Every row belongs to one group in each of 4 separate groupings. Each group adds its own fixed numbers to the row, and there is some noise. The rows also spread widely along 15 directions, which tell nothing about the answers.
Known rows, each followed by its group in each grouping:
-152  18  -256  -198  81  -121  114  117  166  -47  -215  -46  133  196  335  50  -336  415  8  -217  -250  -259  49  -217  -165  115  82  40  -48  -69  -57  -602  111  -16 => Duz D X j_406
-88  -94  354  80  83  -76  11  -433  494  -42  -80  190  104  111  70  -177  -129  -172  115  145  174  258  151  -41  225  -19  -153  -75  -250  36  -105  -213  70  -378 => vos D R j_176
-133  114  63  -16  -223  -94  -106  -47  -74  208  -259  87  -87  -53  71  -108  -249  107  -145  -164  -52  313  70  174  341  3  -45  -126  -191  118  19  -112  58  7 => Vek F R j_123
-52  143  104  202  154  269  -18  63  -3  298  337  -130  -68  -218  -112  -65  78  62  36  214  -70  -132  -32  88  -92  -104  -31  177  222  -139  343  69  137  84 => samom A P j_160
75  -91  233  323  351  286  -17  -169  -71  226  78  -105  -45  -84  176  -90  -233  -158  553  65  -232  -340  109  -158  65  -95  86  196  231  240  -175  -147  -36  48 => nenet A E j_160
26  -3  -251  5  12  146  271  173  -78  -8  -246  -239  179  -264  -275  334  247  -254  -174  212  195  -190  14  -78  94  -185  119  94  -17  -18  105  82  234  95 => Vek F S j_406
-130  -123  -142  167  -129  146  100  -176  34  -88  428  34  -168  241  177  139  218  51  243  -139  -50  -140  329  -236  41  157  -119  161  -167  -360  -354  434  -434  60 => Duz A X j_123
231  29  29  319  178  -11  93  31  23  319  336  269  -36  -313  122  73  248  -150  23  22  -248  -81  428  -24  107  90  25  209  266  -317  149  251  -35  -206 => nenet A S j_176
2  -117  -129  -125  -126  137  191  -144  -30  49  -63  5  33  237  356  134  -9  -80  139  -290  34  71  257  59  -1  221  1  -76  -330  25  -205  -28  -145  -62 => vos F E j_160
-208  112  -337  9  -65  345  56  541  229  84  491  -243  4  -78  -273  27  -7  56  -88  274  106  -114  -57  19  -181  18  4  257  -134  -320  303  498  -133  550 => gobod A P j_176
-33  219  -317  55  30  185  116  395  -211  116  332  -77  27  -195  -243  320  477  77  -370  27  -123  -112  175  50  -97  62  84  196  156  -353  510  404  -156  219 => gobod D R j_123
-87  416  -225  -53  -395  101  103  254  151  359  24  -261  -176  58  -371  -128  436  32  -408  139  259  -83  -53  174  -66  -214  422  -339  -162  -202  616  15  -91  410 => samom F S j_176
-224  354  55  143  -41  269  -11  -236  -493  166  102  -282  -94  -343  221  101  209  -194  5  -191  95  261  45  442  154  -136  -153  -144  -46  89  113  246  26  -75 => Vek F P j_160
-439  227  -30  -55  87  79  -124  -231  378  -205  80  45  217  43  1  -74  -118  107  -72  159  181  337  -83  258  42  -88  -224  -151  -267  -78  113  -43  23  -301 => gobod F X j_406
-44  -170  -179  8  17  209  -228  276  -48  -68  44  140  -171  91  -146  47  -425  334  178  55  -99  -190  -35  -254  -150  -79  74  87  139  109  154  141  -160  347 => Vek D P j_176
-217  -30  -44  -111  193  30  -97  8  322  -25  -66  -54  -63  140  58  -68  -234  76  34  97  119  -342  15  -98  -432  -169  88  -187  -134  -48  434  -483  263  -38 => Vek D P j_176
-260  116  -148  233  51  -82  -193  60  -115  131  320  224  -97  -515  347  -48  -80  14  -119  -189  -15  253  78  334  202  220  -267  220  0  -244  -59  408  -89  -6 => nenet F P j_160
34  59  -279  -51  14  138  36  -24  32  112  126  149  -134  240  232  141  202  135  97  -185  -98  -203  303  75  -309  69  321  -166  65  -200  203  -34  -209  -113 => gobod A P j_160
42  -196  94  201  -291  190  35  -387  -31  53  -137  74  -318  6  -165  45  365  -216  226  91  220  -22  71  -176  269  -313  160  -92  24  86  -303  192  -111  -1 => nenet A R j_176
-269  -94  -299  -2  -84  -29  -124  -157  -84  -241  73  134  -106  133  58  122  165  175  -2  -228  99  -71  -138  -56  -24  176  -32  30  -107  -206  -414  222  -465  216 => Duz F E j_406
-23  158  -153  191  240  -71  61  43  -18  71  -38  -128  73  -126  -8  84  77  40  41  11  -119  -352  28  -88  -61  -44  220  138  244  -91  56  -212  -78  103 => Duz F P j_406
-133  47  -365  -105  -120  246  46  25  257  -172  187  172  70  284  -25  202  38  265  -29  27  59  -5  250  -51  -238  34  86  -103  -122  -232  302  123  -136  -147 => Duz F X j_160
-129  76  5  -140  -55  88  87  -25  46  241  196  -374  130  159  52  -225  9  148  33  -41  -164  43  -360  66  24  243  -297  218  -264  -183  -340  -137  -187  363 => nenet A X j_406
200  -22  297  190  366  -375  -287  -82  -96  212  -345  -128  -52  92  -269  -152  -115  -309  -81  38  -79  -441  6  -116  -28  13  145  -198  -74  224  416  -491  -76  319 => nenet F P j_123
202  -81  81  6  -313  84  89  -163  -551  315  -96  87  -269  140  247  198  82  198  108  -451  -374  51  286  -79  198  54  -53  -86  86  39  -203  51  -36  -76 => Vek A S j_123
93  -265  9  -65  -305  114  -30  44  -340  394  -268  17  -345  -335  -51  49  133  -63  -86  -15  56  -102  -76  0  199  -231  -32  52  -7  86  -77  -62  389  115 => nenet A X j_123
-22  56  -33  -223  197  -49  79  -1  224  143  36  -87  135  136  156  -45  46  -190  -106  13  99  -175  141  141  -339  85  26  -180  -395  -166  366  -341  146  -61 => nenet D P j_406
-115  -82  -132  3  73  -78  -15  128  -46  127  -246  83  -8  -451  210  0  -197  -100  -76  -60  23  108  -8  138  305  16  -36  155  -54  31  -275  -27  222  27 => Vek A R j_406
-37  -19  342  359  121  -226  -100  -193  -297  54  -138  26  -1  -261  -85  155  -77  102  -120  -118  -276  -46  49  -245  317  -48  -362  208  288  72  26  -125  276  -126 => vos F S j_123
-23  288  97  186  -374  -286  27  64  -1  92  199  -188  -58  602  -173  98  92  348  -376  -321  -244  43  398  -288  27  295  -28  -248  -318  -276  483  117  -333  386 => gobod A P j_160
45  30  81  5  -55  189  -34  -112  103  205  218  116  -36  348  76  -201  -290  184  393  -67  -172  10  92  -32  21  41  64  -71  -81  80  -138  -25  -328  112 => Duz F S j_406
70  -210  -149  233  220  -68  -133  106  10  -74  -28  133  -159  -115  -144  195  24  -49  -31  87  -52  -366  237  -351  -82  -60  90  52  162  -95  248  65  -28  86 => Vek A X j_176
-134  -247  -67  61  -393  102  48  -44  206  -71  -132  235  -164  -96  -301  174  111  105  -136  227  273  49  99  -275  196  -315  -18  22  -87  -91  -47  200  359  -93 => nenet A R j_406
-39  -5  -11  29  -13  207  124  -74  101  246  -149  -25  6  -142  231  -135  -163  -354  315  67  163  28  121  227  306  -62  226  48  -243  160  -343  15  -99  26 => Duz F E j_123
-245  257  -185  245  -84  37  237  117  273  187  -257  -231  30  -170  160  -103  -194  30  135  78  63  -121  158  -75  340  -247  393  62  -49  60  -186  -195  27  136 => Vek F E j_406
12  -328  -19  71  39  -85  -194  0  -5  223  -65  281  -320  -333  52  -94  -99  -163  1  -10  133  -66  34  31  52  -27  -25  59  1  2  -6  -45  168  55 => Vek F R j_176
-247  127  9  221  144  -78  74  -212  -67  26  190  -177  18  -282  294  54  153  -68  21  -151  -28  28  13  104  61  85  -287  230  48  -213  -185  15  9  -116 => vos F P j_176
262  81  217  301  346  -99  -16  -340  -47  -17  -316  -25  140  -121  -205  81  259  -694  64  148  113  18  291  59  326  -84  233  -220  -26  278  177  -17  -258  -129 => nenet F R j_176
-154  75  -81  -305  15  -156  -227  36  -25  -118  -159  152  156  33  -188  141  33  232  -551  -65  0  174  -187  175  -150  133  -263  -211  -198  -168  407  -177  196  -85 => Duz A X j_406

New rows, each followed by its group in each grouping:
-381  -101  -212  208  -26  -49  -243  -238  -149  -119  -287  134  -489  -221  501  -24  -198  59  301  -298  182  -247  29  1  135  -235  237  -162  98  180  -430  -99  -6  21 => samom A P j_160
-19  -39  20  229  48  111  -229  -155  -44  -176  -86  410  -116  -45  -196  251  30  101  -33  42  9  59  281  -128  89  -202  78  -176  239  126  314  186  13  -261 => vos A R j_160
-210  323  -147  479  227  -260  -58  483  392  91  155  181  208  -517  -198  -81  -361  316  -248  259  -224  -12  131  -165  358  -2  100  470  362  -239  244  83  49  170 => Duz F R j_406
1  -66  -167  -89  -87  152  7  271  -159  121  -50  -23  -103  -142  224  33  -306  -316  24  -106  227  142  251  211  202  125  91  -118  -444  197  61  363  -88  350 => samom D P j_160
16  -349  -164  170  37  4  104  -236  121  48  340  -13  -214  84  54  14  442  -354  210  38  268  -311  225  -192  -53  138  -14  112  -301  -347  -356  319  -416  174 => Vek F X j_406
-134  -196  -265  -78  21  -297  108  -95  306  -142  -110  55  14  113  140  146  158  -199  -225  -78  278  -168  302  -119  -110  167  -30  -141  -504  -326  23  -127  32  -98 => Vek F X j_406
-106  153  -192  -35  259  43  -117  222  113  86  261  47  216  -284  -52  -16  -17  45  -245  121  -114  128  -116  267  -101  194  -244  207  23  -265  341  71  -44  1 => nenet F X j_176
-254  73  -532  -146  -24  223  13  329  -235  -103  253  -107  -30  -171  47  292  156  150  -165  -173  -31  -109  -121  127  -248  120  -67  139  66  -247  136  310  -117  264 => gobod F S j_176
-59  146  -96  -284  135  -148  -174  20  -283  194  -344  39  104  -284  -8  8  170  -4  -463  -177  -52  167  -357  495  -11  153  -116  -55  16  5  192  -376  143  -38 => vos F R j_123
217  -279  -187  200  126  -134  66  307  -106  387  124  244  -130  -637  -24  136  195  -88  -227  108  -81  -206  196  -84  107  82  -56  439  231  -314  89  159  256  40 => Vek F X j_406
-413  442  -242  -96  168  301  251  -40  -27  -9  584  -568  356  -147  77  165  555  -45  -239  13  74  -5  -271  418  -372  233  -359  278  -108  -573  198  128  -32  8 => Duz F P j_160
-149  -196  207  122  -18  76  -161  -431  -9  -141  -50  1  -113  102  -236  44  84  -34  109  94  192  -200  -178  -207  -38  -181  -146  -80  31  72  -20  -107  122  -23 => Duz F S j_160
136  57  -70  490  -52  -115  50  -123  269  56  527  423  -151  111  35  77  409  -64  62  -31  -114  -49  688  -241  175  166  156  26  69  -507  39  640  -613  -118 => nenet A S j_176
238  -123  -23  70  -133  -272  6  28  37  288  -186  513  -119  -162  153  96  38  11  -177  -123  -90  223  401  82  313  105  152  -33  -6  -133  -29  93  75  -250 => gobod A P j_406
-327  -248  -292  124  41  116  -263  273  -4  -7  276  191  -232  -471  70  -22  -305  37  25  86  151  -38  -34  37  117  15  -268  345  -88  -161  -135  475  10  250 => Vek F X j_123
-317  57  -10  91  288  105  -444  -8  -17  27  66  35  -188  -298  -46  -244  -189  -270  29  130  298  -93  -117  298  -18  -179  -56  -151  -197  172  251  83  -109  226 => vos F X j_123
39  -234  227  -96  40  343  -62  -322  410  229  120  410  -43  144  163  -291  -289  6  500  194  78  141  45  116  9  -161  -40  -47  -99  106  -284  -95  88  -361 => vos A S j_406
-129  -45  23  17  53  -28  -38  -278  175  31  52  74  57  -196  -207  48  472  -233  -282  197  293  41  -173  211  -7  3  -143  -5  -48  -272  143  32  148  -200 => gobod F S j_160
53  -23  414  -45  -199  50  73  -334  -215  511  158  -289  -227  181  -48  -174  312  2  -34  -135  -80  -111  -134  -23  -96  -39  -252  -133  -177  -120  40  -285  220  117 => Vek A S j_406
69  -152  139  60  216  -113  26  -382  328  153  176  196  -103  265  -58  -1  503  -167  -72  75  159  -389  296  -114  -464  -6  69  -208  -139  -346  422  -345  46  -316 => vos F E j_406
-180  150  -507  -16  -8  324  9  316  -38  151  133  278  3  -555  166  122  3  256  -29  64  -95  108  -11  332  101  -94  100  350  339  -214  -44  271  23  -162 => Duz F X j_123
-126  490  86  19  157  269  102  -44  306  287  441  -106  164  158  55  -106  115  90  -66  81  -87  -44  292  245  -399  -85  30  -230  -43  -225  849  -266  170  -311 => vos F S j_160
22  302  -149  276  -77  9  -79  248  -69  303  -133  116  -214  -419  -172  34  133  -101  -211  111  185  -57  303  161  167  -384  438  -208  115  82  529  158  61  115 => vos F P j_406
204  -128  140  -103  217  -180  57  -66  127  62  -369  63  281  -46  -139  24  -61  -255  -117  131  38  -52  -43  -50  174  82  36  -3  -128  90  -31  -309  133  -27 => Duz D S j_406
17  -25  -105  -6  166  -15  80  -183  96  128  -22  -11  3  54  349  -66  105  -178  185  -105  16  -195  109  95  -79  150  175  4  -94  -103  -180  -210  -197  -54 => nenet D P j_160
-93  62  128  -218  70  35  -312  -109  -13  254  382  320  -77  166  147  -235  -195  320  -86  -156  -125  317  -92  429  -269  254  -357  -158  -196  -170  328  -48  -70  -123 => samom F P j_406
-14  -245  101  -109  -106  38  -247  -107  11  287  167  389  -197  -221  -314  -85  378  48  -358  170  198  156  -278  209  -71  42  -260  41  -79  -344  110  220  131  -22 => Vek A E j_406
389  -114  82  -56  62  129  91  -144  255  277  144  459  196  -10  -205  108  295  -35  -138  283  -68  202  245  147  -32  123  -27  72  105  -262  393  -8  107  -533 => Duz F X j_160
174  -165  -114  -401  -138  230  44  -175  -31  202  -57  269  -106  283  106  29  256  -75  92  -93  100  -55  61  205  -186  63  204  -246  -208  -74  -30  -69  -157  -134 => Duz D S j_123
-222  -96  139  189  68  -138  -237  -222  19  -47  250  119  -231  50  61  -84  -56  -109  20  -135  179  -99  183  -79  -40  15  -238  -188  -301  -50  80  147  -87  97 => vos F S j_406
-188  138  -119  -152  -147  564  53  77  -26  91  154  -192  67  -61  -59  8  -48  37  101  172  135  260  -149  255  86  -135  -57  9  -157  133  84  250  -23  133 => gobod D X j_160
-242  35  -127  149  232  91  28  303  -212  212  281  -138  -54  -622  223  107  6  -41  -108  -60  -138  -275  10  67  -26  -4  -256  418  196  -237  56  129  375  103 => vos A S j_123
-265  4  -333  -25  -156  63  178  -53  -132  -46  -209  -160  -35  -144  53  263  252  248  -93  -110  -23  -238  -171  -120  0  -124  4  192  207  -217  -251  -154  188  -66 => Vek F S j_123
-95  -414  -423  -252  545  -109  -201  -97  204  -394  -368  359  -17  -111  463  177  -236  -431  127  -72  309  -268  207  166  -341  101  125  -255  -263  94  44  -325  87  -375 => samom F X j_176
-139  166  35  -117  -259  352  49  -322  -9  126  -178  -74  -110  -116  -109  4  392  -88  -31  185  298  273  -177  295  141  -410  99  -250  -43  109  69  -41  115  -245 => gobod D X j_176
-19  48  362  154  124  -253  47  -357  -364  169  -350  -537  13  45  202  -75  1  -203  69  -361  -187  -212  -197  -124  259  145  -187  -19  -61  263  -392  -517  21  289 => vos A S j_160
-24  140  210  95  -40  -133  -30  11  138  409  164  30  11  -106  -196  -220  58  150  -245  79  -132  184  -95  127  162  66  -126  117  4  -163  206  -155  77  88 => gobod F R j_406
-373  116  -445  -155  -274  355  49  -101  144  -166  138  -33  -205  270  61  80  342  146  129  1  343  -211  -20  62  -274  -203  326  -174  -184  -265  -106  209  -360  100 => Duz D P j_123
-233  -105  51  18  105  -8  -135  43  17  10  41  101  8  -256  190  24  -406  -4  -85  -108  48  139  111  92  35  89  -355  77  -181  86  199  -65  393  -87 => vos F R j_160
-159  81  19  39  211  -73  -174  17  25  91  0  34  70  -94  45  -115  -202  228  -53  3  -210  -1  -231  140  60  132  -141  206  128  -121  -67  -131  -41  46 => samom A P j_123
-193  183  7  335  44  147  191  7  294  203  463  -314  7  -215  -194  -143  308  -193  -10  369  220  -101  67  -7  148  -120  -58  236  -129  -326  92  285  -94  212 => samom F X j_406
-105  -138  367  28  59  622  -20  -375  -309  139  397  -203  -96  -194  -222  12  252  -230  305  283  205  29  -280  91  -34  -326  -436  105  8  95  -82  323  189  -20 => Vek D S j_406
